The rows are grouped in 4 ways, from coarse to fine. Each group lies inside one group of the grouping before and may be the whole of it. The rows also spread widely along 15 directions, which tell nothing about the answers.
Some rows, each with its group in each grouping after it:
[ 26  26  27  14 -40  26 -14  -2   5 -15   0 -31   0  -3   4 -36  -7  -1
   6  -9  -6 -37  -1   8  10 -25   8  29   0] -> J_933 gorim J_69 J_203
[-26  11  -6   9  15 -20 -15   7   7 -11 -16  11  -3   2  25   8  -7  10
  -6 -18 -36 -36   1 -14   0  17  22  -5 -40] -> J_56 Veta J_432 J_96
[ 10   2 -13 -33  -8 -12  -3  16 -46 -18  25  -1  20  -5  -1 -11  -7  16
   1   1  35  22  13  -1  -7  -5 -15   0  28] -> J_56 dek J_288 J_706
[-12   7  -6 -15  31 -10  12  20  19 -20  -8  -8 -15 -30  -8  -2  -4   9
  -1 -18 -14 -44 -31   1  -8  -5  15  -5  34] -> J_56 mef J_205 J_482
[  8   1   8   9  29 -20  -5   6 -13  15 -37 -13  -1   6 -13   6 -12  17
   0  14  -4  -5 -21   0  11  41  23  -8   4] -> J_933 Nusa J_542 J_84
[ 18  22  -8   7 -13  15  -9  -5  -4 -12  25 -11 -11  27  19   8  20 -42
 -14  -1 -29  -6   8 -26  -7  17 -16  28 -45] -> J_56 mef J_205 J_379
[ 21  -5 -10 -19 -20 -12  21  31 -21 -19  -8 -14  10 -26 -24 -13 -25   8
  12  11   1 -12   9 -12  11  48 -15 -12  30] -> J_56 Zem J_588 J_386
[  3 -19 -33  -6  40 -45 -16 -21  -8 -44  -1  20  18  16  17  16   9  17
   7  16  17   7  20 -10 -24   7   6 -12  -1] -> J_56 Veta J_609 J_718
[ 26  -5  12  -9  28  15 -23 -29  -7 -27  13 -25  -8  40  35  21  27  -3
 -21  23   7   5 -11  -4 -12 -25  -1  39  -5] -> J_56 Veta J_609 J_105
[  0   3 -19 -27  14  21   7   1  -3  -9  22  19  -2 -13 -27 -10   1 -14
 -25 -26 -45 -28 -19 -15 -20  20 -15  -8 -15] -> J_56 Veta J_432 J_548
[ 11 -28   1  -5  16  -7 -10  -8   0   4   5 -16   4 -12  28 -25   5  37
  -6   7  19  -2 -12   3  11   0 -20   2  10] -> J_933 Nusa J_155 J_506
[ 22  -2 -13   3  49  -8 -24 -26  13 -17  11  -6 -18  30  -4  -7   8  18
   9   1  18   3 -28   0 -17 -30 -18   9 -10] -> J_56 Veta J_831 J_334
[  3  30   5  23 -42 -27   1  14   4  41  11  -8 -10   6 -21 -34  -9   3
  26 -27   0  -8   6   9   8  -9  25   0  -5] -> J_933 buno J_682 J_338
[  9 -15  -1   9  24  -2  11 -14  13 -27 -30  -2  17  -3 -20 -25  11  11
   5   0 -41 -33  -1  -5  -4  39   5 -14   1] -> J_56 dek J_347 J_737
[ -7 -17 -22  -3   1 -40  11 -13  -8 -16   7  -1   7 -12  25  -5  21   5
   9   6   5 -18  -5  -4  -7  15  29 -24  36] -> J_933 Lan J_898 J_411
[  7   2 -36 -29  20 -31   9 -17  10 -30   1  26 -12  16 -20  -2 -15   2
  13  -6 -38 -35 -15 -39 -30  17  -6 -19 -28] -> J_56 Zem J_588 J_758
[ 32  29  18  18   4   5 -32 -17 -16  19  12 -29  -8  40  11 -11  10   6
   5  12  35  24 -25   1   9 -23 -10  33 -18] -> J_56 Veta J_831 J_473
[  5 -10   9   3  20  23 -25 -10 -16  11   4   9  25 -13  19  17  15 -12
 -54   2 -33  -6  12   9  -4  32   4  13 -27] -> J_933 gorim J_624 J_121
[ 39 -21 -23  -8 -32  -9  -1 -38 -10  -1  32  12  20  17  -2 -29  16 -10
   1  10 -23   4  22 -17 -15  29 -21  -8 -31] -> J_933 gorim J_154 J_656
[ 16  14  -7 -14 -17 -23   0 -27  -5  24  32  13  12  -5  -9 -10  17 -18
  -3  -2   0 -16 -14   9 -22 -16  29  -5  20] -> J_933 buno J_682 J_972
[-12 -18  11 -15  33  -4   8 -14   3  -1   4   0  27  -5   8   2  32  16
 -40   9  -7  11  10   4 -19   4   9  29  30] -> J_933 gorim J_154 J_656
[ -8 -17   9 -19  44 -19 -10 -14  -1  16   2   5  -7  19   2  23  11  19
 -24 -10 -16  -9 -14  21 -22 -32  52   5  15] -> J_933 Nusa J_155 J_506
[ 16   0  18  -5  33  -6  -1 -12  -4  21 -15 -13  15   8 -13 -20  12  28
  -6  12   5   8 -30   4   4  16  -7  11  13] -> J_56 dek J_288 J_706
[ 29  -8  -4  -1  -1  -9 -16  17   0   6   8  -8   9 -40   0  -6 -18  13
   0   9  24 -11   2  19   7  12 -17   3  16] -> J_933 gorim J_154 J_656
[  5   5 -13  17  -9 -32  11 -15  -2  47  34 -24 -25  14  24 -13  40 -12
  13  -2  23   9 -42  -2   6   0  18 -10  27] -> J_933 Lan J_898 J_411
[ 36  -9 -29   1  22  23  -9  -1 -29   8  26  -2 -14  -4 -50 -15   2 -15
  -2 -18  10   6 -26  18  -7   5  -7 -32  18] -> J_933 Nusa J_155 J_506
[ -6   2   1  10   4   0   4 -12 -13   8  -3   0  13  -6 -24 -31  17   7
  -5 -22 -13 -12 -10  13  -5  -1  37 -20  27] -> J_933 gorim J_154 J_656
[ 10 -30  -3  15  51   3 -11  -4  19  24  -5   3   1 -25  -7  13  19  -1
 -28  -8 -26 -21 -11  35  -3  22  21 -10   8] -> J_933 Nusa J_155 J_506
[ 20  25   1  -9  -8  -4  13   7 -36 -10 -17 -17   7  17 -29  -6 -10  -6
   5  23   7  10 -10 -29   2  49  -7  13   9] -> J_933 Lan J_898 J_411
[ 28  30   0 -19   6  -8  -1 -17  13  26  23   0  -3 -17 -27  -8   2 -15
  -4   3  15 -24 -49   6 -23 -21   5  16  30] -> J_933 gorim J_624 J_121
[  7  16   0  16  32   8 -18 -11  14  37  24  15   8 -20 -26  -6  21 -14
 -25 -24  -3  -7 -14  36 -17 -19  13   9   5] -> J_933 buno J_682 J_338
[ 25  11  17 -25  -7 -12  -5 -23  -9  11  10  -5  16  16   3 -16   6  11
  -5  12  -2  -2 -16 -11  -7  -9  -5  24  -5] -> J_56 mef J_205 J_379
[ -6   5  10  27  -8  -4 -26   7 -21   5   1 -16   5  26  24 -19   0  23
  -2 -15   9  25  33   7  13 -11   8  19 -30] -> J_933 Nusa J_542 J_84
[ -7 -19  -6 -18  21  14   5  21 -12 -34  -8  -6  13 -41   9   3  -5   5
 -31   1 -19 -26   7   0  -1  35  -3  -1  23] -> J_933 Nusa J_542 J_84
[-14  11 -20 -29 -14  -8  11  28 -15  23  48   5 -28 -16  20  36   7 -40
 -31 -21 -27 -23 -16  -8 -15  12  23   0   6] -> J_933 Lan J_898 J_411
[  0 -20  23   7  30  12  -5 -18  10 -16 -47  -2  11  22 -22 -25  -6  38
 -15  -6 -61 -24   9  -6   0  28  12   7 -34] -> J_933 gorim J_154 J_656
[ 10   8  22  19 -10  27 -16  44   2 -14  -7 -37 -17 -18  19  16 -14  -7
 -14  -7 -12 -25  20  20  19   9   6  37  -4] -> J_933 Lan J_898 J_411
[ 30   9 -10  -9  12 -13  21  -7 -26  12   2 -20   1   9 -34 -16  10  -1
  13  21  28  18 -41 -15   2  30 -10 -12  46] -> J_56 Zem J_588 J_758
[-30  14   6  -1 -24  -6   6  -2 -10 -14  -1  -1  -1  40  24   5  15 -12
 -18 -19 -56 -17  36 -25 -14   4  46  23 -35] -> J_933 Nusa J_155 J_506
[ 32   7 -11  17  17  -3 -24 -29 -16  -3  -3  -4 -11  36 -17 -19  -2   4
  14   6   7   3 -19  -8  -1   6  -7 -12 -30] -> J_933 buno J_682 J_338

New rows, each followed by its group in each grouping:
[ 10  15   2  19  35 -30 -15  -9  38  15   3  -4  -7   2  -8  -3   8  14
  13 -10  17  -9 -12  22 -11 -38  14  19  10] -> J_56 Zem J_588 J_386
[ 35   6  -5  21  45  10 -11 -22  -9  -8 -18  -4  21   4 -46 -25  16   3
   8   7   9   5 -21  16  -5  22  -7 -10  13] -> J_56 dek J_288 J_706
[ 39 -18   2  -5   6  11  15  16   1 -17  -2 -41 -24  -3 -17   1  -1  -2
   6  20   4 -11 -16   6   7  25 -11  14  41] -> J_933 Lan J_898 J_411
[  6  -7 -17 -45 -20 -11   5 -10 -53 -22  18   7  24 -14  12 -20  -5  10
  -6  10   3 -14 -22 -28  -4  24  -6 -32  20] -> J_56 Veta J_831 J_334
[-10 -13   0 -35  20 -21  13 -15   9   0  18  -1  -3  10  20 -12  21  24
 -10  -5 -14 -13 -23 -12 -18 -16   3   9  14] -> J_56 dek J_288 J_706
[ 15 -19 -28   8   2 -37  -7  31   5 -38   4 -11  -8 -11  15  19  -9   3
  28   5  14 -13  37  16  -3  13   8 -10  16] -> J_56 dek J_288 J_706
[  2 -11 -21 -25   1 -29   1  11   3  17  35   5 -23 -11   9  21  -2  -6
  -9 -11  -3 -17 -13   6 -18 -10  19  -9  19] -> J_933 gorim J_624 J_121
[ 47 -16 -12 -18  -6 -11  -7 -11 -33 -13   4 -24 -19  17   2   4 -12   2
  18  28  19 -11 -28  -6   4  10   8 -20  18] -> J_933 Nusa J_155 J_506
[  8   7 -21  24 -11  -4 -15   4  -2 -23   9  -3 -17   3 -13 -25  -7  -1
  26 -35  -8 -28   9  15  -4 -21  23 -21  -8] -> J_933 Lan J_898 J_411
[ 49  -5   0  -8 -15   2  -2 -12   5 -23  -8 -25 -19   5  -5 -22 -13   0
  26  12 -23 -48 -29 -12   9  13  -7 -10  -7] -> J_56 mef J_205 J_379
[  4  -8 -31   6  16  -3 -13  -2 -18 -35   0  14  10  10 -13 -10  -7   5
  -4  -6  -8   8  28 -16 -14  28 -20  -9 -27] -> J_933 gorim J_624 J_121
[-18  -9  -2  -9  15   4  -6 -14 -10 -21   2  19  28  11   1 -39   8  31
 -16 -29 -34  -5  21 -12 -12  -2  -9  -1 -32] -> J_56 dek J_347 J_737
[ 32 -14  12  -4  -9 -37  -9 -22   2  48  15 -17 -20  47  17  -2  13  16
  17   9 -10   3 -21   7   4  -7  23   1 -17] -> J_56 dek J_288 J_706
[-12  20  20  19 -16 -21   3 -20 -16  46   1  -4  35  -8   8 -36  31  10
  -9   0  12   7 -10   7  10  10  30   2  23] -> J_933 buno J_682 J_338
[ 20  -9   2  -6   9 -10  -1  34  21  -6   9 -27 -23 -22   7  12  -9   8
   5  -2   5 -19  -3  18   5  -7  -5  18  26] -> J_56 mef J_205 J_482
[ -3   1  16  -4  14 -10 -15  11 -25  10  -8 -16   9 -15  31  13  -3  18
 -20  13  17  -2 -13   7  14  14  13  13  16] -> J_933 Lan J_898 J_411
[ -1 -13   4 -19   6 -38   1 -18   8  15   8   8   0  45  14   6  15  17
  -3  -3 -39  -1  13  -8 -19  -2  24  14 -29] -> J_56 dek J_288 J_706
[ 20  12  12  22  29  30 -26 -24  31  -8  19 -10  13  -6   4 -25  30  -2
 -18  -9   3  -7  -6  19 -11 -32 -26  43 -10] -> J_56 Veta J_831 J_334
[  6   4  21  17  16  24  11  20  15  -1 -20 -30   0 -21 -17  -2  15  -8
 -17  -2 -29 -28 -11  16  10  31  16  19  30] -> J_56 Veta J_831 J_473
[  8  26   6  40  -4  13 -29  23 -13   8 -16  -6   4 -24 -13   9 -12 -22
  -7 -22 -15 -33   6  32  12  16  43 -12  -4] -> J_933 gorim J_69 J_203
[ 28  -9   4  -9 -34  26  20  16 -13 -30  -2 -33  -8 -30 -19 -31  -9  -6
   7   4 -15 -44  -9   2  13  24   2 -11  44] -> J_933 buno J_682 J_338
[ -2  -9 -17  -7 -21  -1  17  20 -11  12  45 -27 -38  12   9 -13  18  -8
   4 -25  -5   1 -18  -6   4  -6   2 -11  22] -> J_56 Veta J_831 J_334
[ 50  -6  11   1  20  11 -13  -2 -33 -13 -20 -30  -5  19 -34  -2 -14  14
   9  25  21  10 -19  13   8  15   0   5  24] -> J_933 Lan J_898 J_411
[ 24   3  10   0 -29  -8 -14   1  -1  -6  -9 -21 -16   6   7 -37 -32  27
  27  -7  -9 -35 -11  -4  16  -9   4  -3 -23] -> J_933 Nusa J_542 J_84
[ -3  -9   5  13 -41   9  -1  -1  -9 -18  21 -26   4  26  39 -36  19   8
  -4 -11 -13  14  48 -13   8  -5 -10  31 -25] -> J_933 Nusa J_542 J_84
[-11   4 -22  -1  17 -12  -2  12 -12 -46 -12 -11 -21  -3  -3  -8 -15  14
  15 -12  12 -28 -16 -11  -6  -7  18 -23  27] -> J_933 gorim J_624 J_121
[ -8  -9  -3   6   9  48 -22 -18   6 -29  21   7  17 -21  23 -42  19   4
 -36 -35 -33 -31  15   5  -7 -22 -19  13 -31] -> J_933 Nusa J_155 J_506
[ 26  10  -3 -22  -1 -27  -5  13   5  -3   3 -20 -29  17  20  28 -21   0
  10  24   6 -16 -23 -27   0  17 -14  22 -14] -> J_56 Veta J_609 J_105
[ -6  18   4  23  20  -2   0  -7   3 -24 -35  -9  21  -7 -17 -50   2  29
  16  -8   7 -16 -16 -12  11  18  -6  -4   9] -> J_56 Veta J_609 J_718
[ -5 -14  12 -23  36 -21  -1   1   7  18  -1  -7   9 -28  26   5   6  34
 -21  13  12 -13 -37   5   4   6  -2  10  31] -> J_56 Veta J_432 J_96
[  4  16   7 -24 -11  11  -6  30 -16  20  28   0   9 -27   1  -2 -14   2
 -27 -17  -2  -2   4   3   1  -2 -20  24  -2] -> J_56 Zem J_588 J_758
[ 36   1 -10  13   4  20  -1 -33   0 -25   1 -26  -8  25  -2 -30  20 -11
   4  20   0  -4 -22 -27  -2  23 -32  11  -9] -> J_933 gorim J_624 J_121
[ 10 -24 -28  -2 -19  -7  -3  18   6   4  35  -2 -25 -11   3 -21  -9   5
  10 -32 -15 -19  13   8   1  -4  -7 -20 -13] -> J_933 Nusa J_155 J_506
[-10   7 -16   1   6 -11  -4  -2  -5 -42   5  -1 -15  45  19  29  11 -21
  -8  -6 -37  -9  32 -24 -21   2  25  15 -31] -> J_56 Zem J_588 J_386
[ 13 -16  12  -3   3 -17   3 -26  -5  46   3 -10  -4  27  19  -8  20  12
 -15  14 -26   3 -29 -16   9  38   1   5 -24] -> J_933 Lan J_898 J_411
[ -6  -6   9  22  23  21  -5 -18  38   3  17 -20 -10   8  10 -49  32  24
 -13 -27  -3  -1  -8   6  -3 -37 -25  34  -4] -> J_933 gorim J_624 J_121
[ -5 -39 -34 -19  15 -15   7 -31  -5 -53  11   9  14   0  26 -39  15  27
  -1   1 -10 -11   8 -28 -15  12 -24 -20  -2] -> J_933 Nusa J_542 J_84
[  1   9   0  36   2 -16  -5   5 -18  27 -13 -11  13 -11 -12  -9  13  -3
   2  -4  12   3  -5  19  12  27  37 -19  28] -> J_933 gorim J_624 J_121
[ -7   2  -1   9   3 -14  17  17  16   7   3 -17 -30  29 -21  -6   6   5
   9 -23 -24  -1   8   0  -7  -1  20  18   2] -> J_933 Lan J_898 J_411
[ 33 -11  17  31  55  44 -20  15 -24 -10 -25 -43  -9   0 -23   4  13   3
 -11   4  12   5 -24  42  21  14   9  -3  35] -> J_56 dek J_288 J_706
[  0  37  -5  10  15  14 -12 -23  14  -2  17   2  -8  22  -9 -25  15 -10
 -10 -20  -7  -4 -17 -19 -21 -23 -14  29 -32] -> J_933 gorim J_154 J_656
[ 37  21  -1   6  -5  -1 -12   6 -25  -9 -12 -27 -23  33 -21   6 -21  -7
  17  18  12   1 -15 -14   5  18   5   6  -7] -> J_933 gorim J_154 J_656
[  4 -11   7   1  13 -37   3 -37  -7  -1 -25   1  33 -19  15 -14  21  18
   4  23  -1 -33 -26   7  -1  22  46 -23  40] -> J_933 Lan J_898 J_411
[ 16   4   7 -20 -14 -56 -14  -8  -4  26  -8   0  -1  18  25  10 -25  26
  14  21   5 -14  -8 -14   1   6  20   7 -23] -> J_933 Nusa J_155 J_506
[  1   0   2   5  32  11  -4 -32 -25 -11 -26   8  17  21 -13  -4  18  -5
 -24   3 -44 -16 -17 -14  -9  43  25 -11 -20] -> J_933 Lan J_898 J_411
[ 11  22 -15 -15 -18 -10   3   5 -33   1   2   1  -7  -8 -24 -10 -18 -13
  11 -10  -6 -33 -29  -9  -4  11  32 -31  14] -> J_933 Nusa J_155 J_506
[ -4  -9 -32 -33  -7  -3  33   3 -21  -7  29  18  15 -14 -34 -15  14 -20
 -19 -15 -30  -1   9 -15 -27  33   1 -15  25] -> J_933 Nusa J_542 J_84
[ 14  -1  -2  11  27  12 -11 -30  27 -22   1 -13  -6  -8  22 -19  24  -1
  -3  -2 -12 -44 -37  -3  -3  -8  -5   3  -3] -> J_56 Veta J_609 J_105
[  1   9   8  11   9   5  -7  27   7   0  -1 -10   2 -31 -12  -4  -7   5
  -7 -18   2 -17   8  28   2  -6  12  18  21] -> J_933 Lan J_898 J_411
[ 17  30  21 -14   7 -23  -1 -16 -38  21 -19  -8  33  20  -9  -5   0  15
  -5  33  25  24 -22 -21   3  27   4  18  13] -> J_56 Zem J_588 J_758
[  6  35  15 -23  -2 -11   2 -17  -9  26   9  -1   6  20  -7 -19   1   8
  -8  -2  -4  -2 -33 -23  -9 -12   0  25  -9] -> J_56 Zem J_588 J_758
[ 10  29  18   5   9  -6  -1  -9   5   4 -21 -18  -1   5 -10 -26   1  11
  10  -1  -6 -25 -39  -9   6   0  11   9   4] -> J_56 mef J_205 J_482
[  2  -5  16  15 -29   5 -11  -6  20   4  12 -15   3  -4  38 -31  13  11
  -2 -22 -31 -33  13   4  13 -10   5  16 -28] -> J_56 Veta J_609 J_105
[ 16   3   4   2 -28   9   6  30 -31 -54  -8 -45   2 -11  21  11   2 -14
   5  23  12 -17  19  -2  14  26  17  11  46] -> J_56 Veta J_831 J_473
[  3  24 -17 -19 -39 -12  19   0  10 -12  29  -9 -20  -2  14 -27  -1 -14
  14  -9 -11 -34 -18 -38  -9   3 -18  14  -8] -> J_933 Lan J_898 J_411
[ 13  -6  -3  34  -6   5 -36  18   5  -4   1   8  25 -25  16  -1  -6   0
 -11 -13 -23 -12  52  23  12  31 -11   8 -49] -> J_56 Veta J_831 J_473
[  9   0 -18  12  -7  -9 -18  24  -3  -5  28  -4  -1 -28  21   5   3 -13
   3 -18   8 -16  18  23   1  -6   6  -8   4] -> J_56 dek J_347 J_737
[-17 -10  11 -14 -17  30  29  24  -2 -14  26 -35 -16  -8  24   1  31 -18
 -35 -15 -33 -16   9  -3  -1   5  12  34  35] -> J_933 Lan J_898 J_411
[  0  30 -17  23  18 -30 -21 -16   7  12 -11  26   8   7 -10 -10 -10  -1
   9 -10 -14 -16  -8 -15  -9  27   2  -6 -54] -> J_933 Lan J_898 J_411
[ 25  -5   9   6  21 -41 -22 -30  36  46  -9   9   6  -5  21   7   0  14
  -2  19 -12 -29 -24   7  -2  15  10  11 -32] -> J_933 Nusa J_155 J_506
[ 13 -21   3  25  34   5  11 -15  29   6  -4 -36 -34  12  -4 -20  39   3
   8 -14 -24 -25 -44  17   7  -7  24 -14  30] -> J_56 mef J_205 J_482
[ 12  14   8  18  32 -11 -10 -24   7 -23 -35  -1  41 -23  -6 -11  11   8
  -5  25  14 -22  -9   5  -6  24  12   9  27] -> J_933 gorim J_69 J_203
[  2  -1 -16  25  21  10 -14   4   1  -8   4 -14 -26 -16   7 -16   5  -1
   4 -24  -1 -31 -32  11   9  -1   8 -24   4] -> J_933 Lan J_898 J_411
[  4  14  12  11  33  -5 -31 -31  -5  -4 -33  10  24  -2   7  -6  -2  14
 -13   5 -12 -31 -19   2  -4   6  27  -1 -23] -> J_933 Nusa J_155 J_506
[  8 -18  12   6 -17  13  -6 -10 -53  -6   1 -18  16   2   5 -14  20   2
 -10  -8 -10  -9   2  27  10   1  57 -26  38] -> J_933 Lan J_898 J_411
[ -5  -1  32  -3 -13   1   6 -15  15  -2   3 -14   5  48  -1 -11  22  13
 -17 -13 -42  -2  34   3 -19 -30  36  51  -7] -> J_933 gorim J_69 J_203
[ 37 -15  -2  16   2   6 -16 -28   1 -41   3 -18  26 -17  16 -12  26  -8
   3  21  21 -19  19  27  -7 -12  14   9  37] -> J_933 Nusa J_155 J_506
[ 14  -2  42 -13  11 -12  -7  -9 -31  11 -28 -20  30  13   6  13  11  19
 -19  27  -6   3  -4  14   8  11  43  19  30] -> J_56 mef J_205 J_379
[ 38  27 -13  20  30  12 -40 -35 -18 -17  -1   0   9  -1 -11 -22  -1  -7
   8   7  32 -10 -37   7  -6 -13  -7  -8 -10] -> J_933 Nusa J_542 J_84
[ 54  -6 -19  -7  21 -21 -21 -36   7   8  14   7 -15  10  -3  21   0 -19
   8  24  -6 -26 -36   2 -18  14   2  -8 -19] -> J_933 Lan J_898 J_411
[ 34  25 -14   1   0   7 -18  20 -24  -3  13 -12 -12  -8 -17   3 -16 -21
   7  -2  15  -6 -18   0   6  13 -16  -5  -5] -> J_56 mef J_205 J_379
[ 30   8 -17 -22  -3 -15  -3 -58  -6   7  36  15  11  32  -6 -20  26 -12
  -4  13  -1   6 -22 -25 -33 -10 -10   9 -15] -> J_933 gorim J_154 J_656
[  9  17 -30 -15   4  -8  12   3  13  -8  31  15  -3 -15 -14  13   9 -38
 -13  -4 -17 -17   0 -16 -30  24 -15  17  -4] -> J_933 Lan J_898 J_411
[  1   4   6  -3  15  34 -12 -16   1 -19  22  -7   4  19  10 -22  25   3
 -28 -15 -20   1   3  -8 -12 -19 -22  35 -23] -> J_56 Veta J_831 J_473
[ 30  10   9   6  30  11 -34  -9 -17  22   7   2  16  -8 -16 -12   2  10
  -8  -8  16   2 -22  33   0 -14  -1  -1  -1] -> J_56 dek J_288 J_706
[-18  29   3  28  16   9 -31   9  -5  14  12  -8 -13 -13  26   5  10 -12
 -19 -26   8 -21 -16  20   6 -25  30   2  -5] -> J_933 buno J_682 J_972
[-18  -8 -26   0  -2   1  10  -4 -17 -61  -4 -10 -18  17   1 -29   4   9
  12 -23 -18 -27   2 -23 -10  -5  19 -28  13] -> J_933 gorim J_624 J_121
[  6 -11 -18 -17  32 -46 -13  -4 -12   8  16   9   1  -1  20  29  11   7
   0   8  18  -2 -14  15 -16  -6  29 -18  23] -> J_56 dek J_288 J_706
[ 14  11  -9 -14 -21 -16   1  23 -17   1  22 -12 -12  -4  11  20  -9 -16
  -2   6   7  -6   4  -5  -3  13   4  15   9] -> J_933 Lan J_898 J_411
[ 16  -8 -25 -41 -41 -27  26   5 -30 -20  29   7   4  10 -32 -22 -12   4
  18  -6  -7   0  19 -17 -22   7   5 -11  24] -> J_933 Lan J_898 J_411
[ 28 -25   0   3  33   7  -3  14  15  -9   1 -38 -36   3   0  -5  -3  24
   8   0   9  -8 -24  11  12  -7 -21   5  20] -> J_56 Zem J_588 J_758
[-20  10   1 -11  43  -2 -10 -37 -46 -37 -15   9  53  -8  15 -14  34  17
 -27  15  23   1 -23  -8 -14   1  25 -11  43] -> J_56 Veta J_831 J_473
